The same things were measured in two ways. Each way mixes the same 10 hidden numbers, adds some noise and spreads widely along 6 directions of its own, which tell nothing about the thing.
(in the rows, 128 means zero)
Some things both ways: the first way, then the second way.
[154  95 150 164 185 135 166 116  88 139 152 112 148 134 141 166 167 134
 141 188 135 145  93  98  59]
[166 168 133 115 200 111 116 115 156 125 192  83 117  81  96 129 136 128
 113 173 173]

[113 150 123 141 118 156  87 134  99 145 128 168 133 144 142 158 145 175
 144 144 136 144 145 159 124]
[110 149 172 143 202 132  95 108  87 116 126 177 170 155 135 207 103 130
 114  87 127]

[140 117 166 124 151 119 133 179 122 156  78 134 162 133 133 124  82 106
  81 112 161  98 117 105 152]
[144 144 139 106 122 153 163 156 120 164 165 124 137 119  62 112 144 136
 152 172 135]

[119 201 120  93 114 145  89 163  65  87 120 110 112 192  45 117 127 197
 117  98 178 162 118 110 150]
[101 140 122 152 140 118 113  92  91 168 102 111 142 176 101 130 147 125
 139 173  93]

[ 80  83 141 132 160 106 124 137 119 149 151 158 138  94 123 125 101  79
 136 116 167 137 128 148 110]
[159  95 135 139 139 145 179 179  90 125 158 130 173 101  86  74 136 153
 141 148 109]

[151 186 141 113 110 126 122 137 119 144 139 111 167 125  85 134 151 100
  93 111 158  81 176 154 149]
[123 114 127 109  94  93 106 104 147 118  92 107 112  95  97 164 101 133
 135 100 118]

[130 107 149 106 153  88 139 148 127 124 143 102 191 129 101 120 147 154
  86 136 121  98 146 140 118]
[180 148 168 109  94  73 143 143 135 155 102 134 123  78 114 133 126 129
 107 144 120]

[139 135 136 130  96 159 102 153 124 149  56 155 163 165 182 132  90 130
 107 104 122 128  99 132 174]
[ 87 112 180 121 150  77  82  79  91 114  98  66  94  91  86 112 132 149
 120  88 124]

[121 110 160 141 180 149 128 152  72 177  29 177 121 106 144 158 122 143
 131 136 181 106  96  94  77]
[129 138 129 161 175 125 104 113 128 115 150 127 147 144 117 117 134 128
 108 120 104]

[108 129 145 141 160 129 160 117  93 130 127  92 151 151 117 136 157 152
 121 140 150 114  97 113  88]
[152 141 112 164 193 156 116 120 115 154 188 147 160 167 113 186 124 127
 106 157 144]

[ 79  89 142 106 161 127 133 132  97 147  83 142 148 102 156 159 118 123
 141 129 158  92  93 156  92]
[141 113 142 150 145 114 118 144 111 103 133 145 156 115 103 134 134 137
 106 135 105]

[107 107 135 102 152 127 105 148 109 140  87 140 123 108 142 141 133 144
 163 133 146 100  85 150 117]
[120 110 181 143 180 139 154 121  24 179 182  69 151  76 173  81 134 166
 116 181 178]

[145  99 156 124 153 131 148 150 101 135 153 113 161 151 151 146 160 145
 127 169 141 124 107 120  91]
[160 158 161 135 162  78 108 136 125 105 149 168 129 113 102 130 111 135
 108 146 153]

[161 105 159 140 145 114  99 161  52 136 118 144 154 154 197 133 137 156
 118 167 105 182  80 100  85]
[164 172  97 127 158 135 119 148 163 124 196 131  96 112  82 134 148 115
  97 215 172]

[164 110 139 121 155 157 117 124 152 163 131 204  97  95 113 153 158 119
 169 145 158 142 114 158 112]
[111 114 157 131  97 145 103 142 162 124 175 155 143  96 115 158 100 139
 117  97 126]

[116 162 142  91 133 140  80 126 101 136 102 174 111 132 138 155 146 168
 142 117 144 141  94 189 119]
[159 130 162 137 136 132 147 131  72 155 164 198 143 108 135 214 116 130
 149 151 141]

[165 103 118 138 139 119 129 133 122 123 145 129 122 114  97  95 167 172
 155 155 109 153  98  83 102]
[ 94 130 158 141 151 142 102 110 126 151 181  64 102 107 135 100 145 153
  78 149 156]

[155 155 130  98 117  90 132 134 118  97 123  91 171 159 102 104 133 166
  52 116  99 133 141 130 150]
[163 113 137 139  91 124 178 116  87 169 113 135 174  83 163  98 120 146
 133 117 116]

[137  46 158 154 181 157 131 134 115 177 157 181 196  98 138 166 160 121
 162 166 139 138 101 108  58]
[159 174 186 109 158  16  80 107 180  77 114 111  68  84  68 139 135 136
  89 140 139]

[121 124 133 108 143 117 147 119 111 132 138 106 142  90 120 145 130 129
 115 147 145  93 116 144  94]
[146 116 150 136 147 133 173 118  94 127 144 119 176  76 128 103 135 157
 147 130 126]

[159 102 136 154 157 147 150 129 140 143 138 148 159 154  90 126 162 144
 135 134 130 151 126  95 123]
[154 140 167 114 123  42 129  85  92 119  53 124 119  94  92  85 128 124
 155  80  82]

[131  93 143 117 136 104 128 140 141 166 119 156 155  83 125  94 151 117
 118 119 134  91 140 135 106]
[106  82 163 178 129 116  88 114 132 126 155  98 116 129 163 107 100 174
  50  65 129]

[145  87 137 126 165 141 154 134 142 135 137 125 177 139  74 125 181 177
 147 142 132 102 110  97 101]
[163 160 155 140 131  85 146  86  75 164 100 162 149 124 119 113 147 117
 151 139  96]

[130 139 145 126 155 139 127 143 104 121 140 128 134 161 120 155 129 154
 120 147 153 148 111 138 122]
[152 161 184 100 162  73 126 118 110 137 110 119 123  98  84 144 120 133
 141 137 138]

[142 131 113  61 115 107 139 129 125  85 173 103 112 135  46  83 188 146
 153 113 148 124 121 134 119]
[120 100 106 185 102 145 152  83  49 146 113 160 164 167 154  91 123 164
 109  98 123]

[129 160 122  87 120 146  92 131 120 115 109 158 138 109  43 119 114 141
 123  79 160 148  97 132 143]
[125 100 137 148  73 111 202  71  49 154  59 136 171 129 108 109 148 163
 191 133  75]

Other things, the second way, with their names:
<759>: [131 112 117 163 157  96  75 112 118 135 151  83 133 116 127 113 125 121
 104 158 114]
<265>: [163 138 144  97 102 141 156 155 116 161 133 132 140  74 121 108 119 125
 117 120 143]
<321>: [139 141 206  83 145  59 143 129  59 105  82 162 153  58 124 156  89 144
 160 132 159]
<411>: [166 107 109 141 177 126 151 118  55 152 139 100 142 116 100 105 144 125
 157 150 110]
<684>: [101 124 214 139 145 159 137 117  99 160 148 144 177 135 144 132  93 168
 124  32 119]
<122>: [133 138 177  91 122 107 115 149 132 120 115 174 139  98  56 190 112 114
 181 118  97]
<521>: [158 112 125 147 131 144 139 119 162 147 205  89 123  99  85  90 135 146
 146 121 116]
<39>: [137  60 122 136  99 181 154 200 103 177 156  79 164 104  98  54 141 131
 127 111  57]
<432>: [122 136 127 123 135  88  80 146 166 109 103 117 156 123  59 114 119 101
 151 145  69]
<501>: [136 124 154 108 128 134 173 116 100 124 148 129 115  84  93 162 126 169
 132 135 177]
<424>: [118  79 154 154 103 119 157 135  74 171 114  72 202  88 168  33 101 167
 129 134 109]
<387>: [173 146 153 142 191 107 139  83  78 124 140 144 139 107 157 114 108 148
  96  69 170]
<626>: [123 140 196 146 194  88 130  53  92 159 144  60 150 104 135 103 127 165
 153 124 126]
<294>: [103 114  95 148 126 164 110 120 192 126 172  79 156  99 117 143 143 120
 131 131  74]
<117>: [151 102  95 152 184 145 139  80  60 154 158  71 137 107 127 107 145 127
 146 122 126]
<575>: [110 124 110 173 149 137  99 111 114 140 179 114 148 139 144  96 121 142
  99 169 151]
<542>: [121 108 136 120 117 111 122 122 144  50 119 141 115  74  69 121 126 137
 151  78  96]
<328>: [169 126 142 117 155  67 131 121 121  57  76 178 139 106  62 163 114 132
 155  76  94]
<554>: [ 91 104 115 160 109 145 133 116 120 154 108 100 198 141 140 117 123 146
 120 146  90]
<598>: [113 160 161 103 147 131 125  79 127 163 154  95 113 104  95 137 127 129
 172 109 136]
<29>: [137 152 183 158 111 141 154 147  94 168 150 201 174 137 153 153 142 142
 101 160 116]
<745>: [113 104 128 198 193 120 118  62  55 146 149  64 128 152 175  90 142 172
  72 121 148]
<406>: [165 137 140 125 154 133 137  74  55 176 123 147 126 116 141 176 121 122
 128  79 145]
<456>: [123 104 146 149 121 120  76 134 134 154 172 109 117  98 121 152 121 112
 133 132  95]
<643>: [132 113 140 145 120 114 153 118  75 131  89 168 187 130  94 130 132 126
 188 119  57]
<784>: [126 108 121 127 118  75 123 128 104 125  80  91 128 126  59  72 128 135
 157 153  88]
<77>: [118 158 167 129 171 111 131  94  86 137 143 123 139 114 100 107 138 131
 162 144 130]
<363>: [ 89 109 100 138 133 123 102 100 159 117 142  68  92 153  86 145 111 165
 115 148 159]
<697>: [139 131 158 118 119 137 119 149 120 149 130 157 123 114  97 170 130 110
 128  96  94]
<495>: [159 113 129 146 137 100 117 136  94 155 144  94 122  92 125 110 150 118
 115 170 106]
<814>: [148 111 167 110 127 105 141 144  96 155  97 109 157  98  88 101 118 130
 155 101  86]
<797>: [126 140 158 131 151 100  74 160  97 132 120 170 117 131 108 192 137 104
  90 168 114]
<86>: [180 161 125  93 123 124 149 132 115 157 153  96 106  39 107  95 162 102
 135 181 136]
<311>: [154 150 174  93  89 114 175 140  71 213  88 140 158 115  93 118 124 126
 172 148 113]
<711>: [168 140  66 163 105  86 128  50 153 108  61 111 160 110 152  72 142 113
 102  77  62]
<152>: [154 104 105 158 200 105  89  76 107 113 171  63  49 114 113 166 152 149
  68 126 164]
<250>: [124 102 111 179  92 149 150  94 110 147 114 142 171 151 142 113 138 153
 102  93  89]
<274>: [149 140 157 135 123 115 110 150 142 137 139 159 132 125 102 150 127 116
 109 121  92]
<330>: [129 114 122 136 177 171 117  85 133 139 210  70  79 119  90 158 145 145
 111  93 151]
<113>: [ 63  73 137 164 114 139  64 155 112 149 128  92 159 152 160 108  73 158
  58 104 136]
<176>: [117  99  81 138 161  96  91  62 144 103 132  15  61 118  66 110 139 148
 122 120 130]
<51>: [128 109 119 188 112 102  90 128 170  93 165 156 149 145  79 112 138 140
 120 162  75]
<220>: [120 149 201  99 128 107  89 171 152 174 142 105 112 105  64 136 129 112
 131 149  99]
<650>: [126  95 100 142 117 146 142 119 118  88 172 129 115  83  89 128 145 147
 141 143 134]
<232>: [149 130 157 133 158  89 137 126 105 102 110 136 127 129  61 122 139 152
 130 136 115]
<385>: [ 70  74 104 173 155 120 112  55 100 102 104  30 182 115 143  45 111 161
 145  73  88]
<129>: [115  97 125 163 102 108  93 148 103 154  97 119 159 131 165 133 119 135
  59 156 108]
<803>: [111 154 106 142 145 133  95  97 149 105 124 133 118 162  69 133 152 121
 102 115 106]
<310>: [125 106 102 133  67 105 109 145 176  91 103 139  89 129  50 112 139 130
 118 116  74]
<533>: [127 134 137 125 135 119  96 113 118 150 122 107  85 131 106 141 120 134
  80  93 141]
<613>: [125 113 161 166 162 131 117 168  42 167 141 172 166 175 130 154 115 152
  81 189 153]
<606>: [169 122 118 140 160 120 131 118  90 160 132 113 113 143  92 109 135 122
 132 113 105]
<619>: [116 117 158 131 148 128 131 179  97 120 135 148 180 106 105 117 113 131
 139 152 106]
<746>: [165 134  97 162 142 147 152 100  73 204 141 108 164 151 144  80 141 127
 110 153 128]
<75>: [124 121  79 158  87 193 175 155  87 162 150 196 201 161 127 133 131 129
 142 191 124]
<173>: [ 85  91 105 162 120 138 115 116 106 170 103  70 160 186  79  94 130 142
 136 136  79]
<485>: [161 127 142 161 159 102 122 139 113 149 128 118 147 125 138 109 142 125
  91 150  91]
<497>: [148 182 195  92 200  97 124 135 137 120 163 106  93  79  77 160 147 140
 111 170 167]
<74>: [156 131  95 108 172  59  83  81 104  98  90  66  53  93  62 119 142 104
 130 125 127]
<724>: [127 127 131 118 178  85  56 122 151 104 142  49  86  90 106 144 124 129
  56 143 164]
<422>: [119 128 127 135 141 147 140  73  99 160 172  78 141  82 153 111 129 145
 139 144 155]
<557>: [148 148 170 119 105 148 154 173 122 141 130 210 190 104 115 191 126 122
 127 140 103]
<668>: [150 131 164 105 177  86  92  98 121 103 136 101 104  58 130 185 100 133
 101  79 165]
<326>: [165 162  87 143 149 190 191 150 158 111 193 194 219 124  76 146 157 120
 171 198 110]
<35>: [122 149 170 100 127  81 111 122 144  84 123 144  90  96  22 154 145 135
 162 147 118]
<49>: [156 134 164 107 131 108 134 101  89 123 115 163  91 102  82 166 132 127
 145  69 118]
<594>: [123 135 103 112 120 114 140 113 152 112  87  82 159  97  77  83 144 124
 142 141  91]
<670>: [143 139 145 143 137 185 136 150  70 189 161 210 135 177 134 198 127 117
  98 103 125]
<500>: [102 139 114 143 158 119  93  69 128 146 150  86 111 145  89 148 134 123
 158 141 120]
<357>: [127 117  99 127 120 198 163 116 138 120 182 114 151  94 108 109 132 154
 116 103 156]
<355>: [128 102 145 173 165 131 140  92  50 172 159 113 181 127 168 153 110 165
 132 162 152]
<280>: [192 163 177 121 160 114 176  82  43 182 107 134 125 101 140 113 152 129
 127  87 126]
<295>: [169 127 149  98 110 121 148 131 118 142 110 140 155  72 109 139 110 122
 142  81 111]

Some of these things the first way, each followed by its name:
[140 157 120 136 119 127 119 115  94 146 117 116 116  87 155 140 132 134
 124 158 132 110 100 141 100]	<385>
[107 133 130 138 149 122 153  99 108 140 138 113 129 124 103 131 170 110
 156 122 154 107 117 134 100]	<117>
[ 86 127 147 145 172 122 153 117  86 137  90 115 121 143 116 132 137 120
 136 116 176 118  95 115 108]	<411>
[ 85 126 142 112 147 114 167 104 111 133 166  85 150  99 137 159 144 106
 120 151 162  68 123 180  78]	<328>
[ 92 110 136 114 156 115 126 127  57 119  98 116 126 142 203 173 140 141
 153 162 130 128  77 170  87]	<724>
[117  93 121  95 135  97 158 122 167 106 203  96 190 150  49 101 190 156
 118 125 117  97 185 139 135]	<280>
[100  99 111 144 154 118 109 125 109 121 163 134  96 100 176 149 135 174
 174 183 111 158  74 166  98]	<619>
[138 102 151  92 148  91 111 166 131 148 123 146 142 105 158 144 141 122
 126 150 124  85 150 183 125]	<265>
[129 127 134  92 154 123 106 144 153 146 117 189  72  83 129 141 121 157
 132 146 160 112 138 192 132]	<684>
[131 130 150  89 160 119 110 173 146 132 133 135 140 136  88 139 132 148
 128 115 150  99 134 163 164]	<311>
[123 113 146  95 154  95 116 145  94 133 108 153  88  82 135 119 130 130
 140 136 151 124  86 148  82]	<310>
[152 158 142 137 142 163 119 130 105 149 153 152 117 119  80 143 180 138
 174 137 178 135 112 128 100]	<500>
[151 134 161 131 158 125 143 127 126 141 163 166 108 127  86 120 138 101
 110 125 175 170 130 122 100]	<521>
[131 157 139 134 143 137 137 116 135 145 137 133 115 138  82 115 176 159
 135 121 157 114 133 132 123]	<456>
[ 84 125 104  75 128  85 102 131  88  74 143  93 137 152 122 119 156 195
 146 128 100 146 106 175 123]	<129>
[169 120 130 127 106  89 161 115 129 110 128  52 185 115 165  91 122 144
  69 149  60 107  64 125 132]	<501>
[150 115 133 156 121 107 121 124 157 139 157 138 188 154 172 124 138 136
  81 142  69 147 157 156 155]	<295>
[111 122 123 151 154 146 173 135 130 131 100  86 170 183  34 101 172 165
 143 102 167  89 146  53 142]	<797>
[ 91 200 128  69  87 162  89 135 104 111 189 130 165 168  47 148 142 108
 126  75 197 129 177 188 156]	<355>
[144 133 132 132 155  99 133 143 107 108 102 107 106 137 132 118 114 173
 110 151 111 153  82 112 139]	<424>
[146 113 147 173 153 151 125 160  96 158  92 162 183 150 121 150  92 137
  96 134 149 155 123  63 121]	<497>
[126 123 137 173 153 118 114 133 135 128 117 160 134 172 161 121  94 155
  91 133 100 201 110 124 162]	<814>
[ 97  84 133 136 164 106 131 111 121 135 162 124 161 114 105 113 182 148
 164 132 122 122 111 137  91]	<495>
[181 182 143 117 116 135 101 150 126 135 162 139 119 131 117 139 151 166
 112 155 135 122 138 156 135]	<598>
[156 120 127 207 144 119 120 104 124 186 133 147 188  61 127 114 151 153
 112 159  90 126 132  81  86]	<294>
[122 103 145 127 163 117 134 143 129 149 118 150 150 128 114 127 142 158
 122 136 145 110 133 127 108]	<274>
[ 61  79 125 153 158  81 108 135 161 143 164 176 123 103 130  86 107  95
 130 106 118 162 161 167 148]	<39>
[102 115 136 107 143 122 123 130  73 136  75 130 130 106 103 116 150 147
 154 111 159 111  82 106  84]	<745>
[148  86 127 169 161 104 158 128 118 148 152  89 182  80 134 130 150 128
 123 182  98  96 109  94  86]	<594>
[139 136 122 107 122 120 135 142  84 101 117  99 128 166 120 114 132 172
 109 140 134 152 102  95 111]	<803>
[ 82 133 106 113 144  83 124 119 121  74 215  67 101 118 100  95 148 175
 155 147 119 154  79 167 116]	<173>
[ 97 197 128 104 121 168  89 140  94 125 113 178 103 163  64 151 100 130
 118  82 211 166 151 146 157]	<643>
[ 75  82 129  60 164  88  87 136 142 136 151 178  81  71 122 123 198 167
 218 136 140  84 127 234  93]	<670>
[167  69 138 216 143 132 176  83 178 188 161 111 235 112 151 125 204 104
 125 166  62  86 146 100 109]	<668>
[140  80 152  98 141  83 165 128 100 158 113  82 231  69 144 142 196 141
  94 168 101  19 152 139  48]	<711>
[111 130 138 102 147 132  85 174 107 160  85 183  87 113 131 144 130 110
 175 112 182  95 135 163 141]	<113>
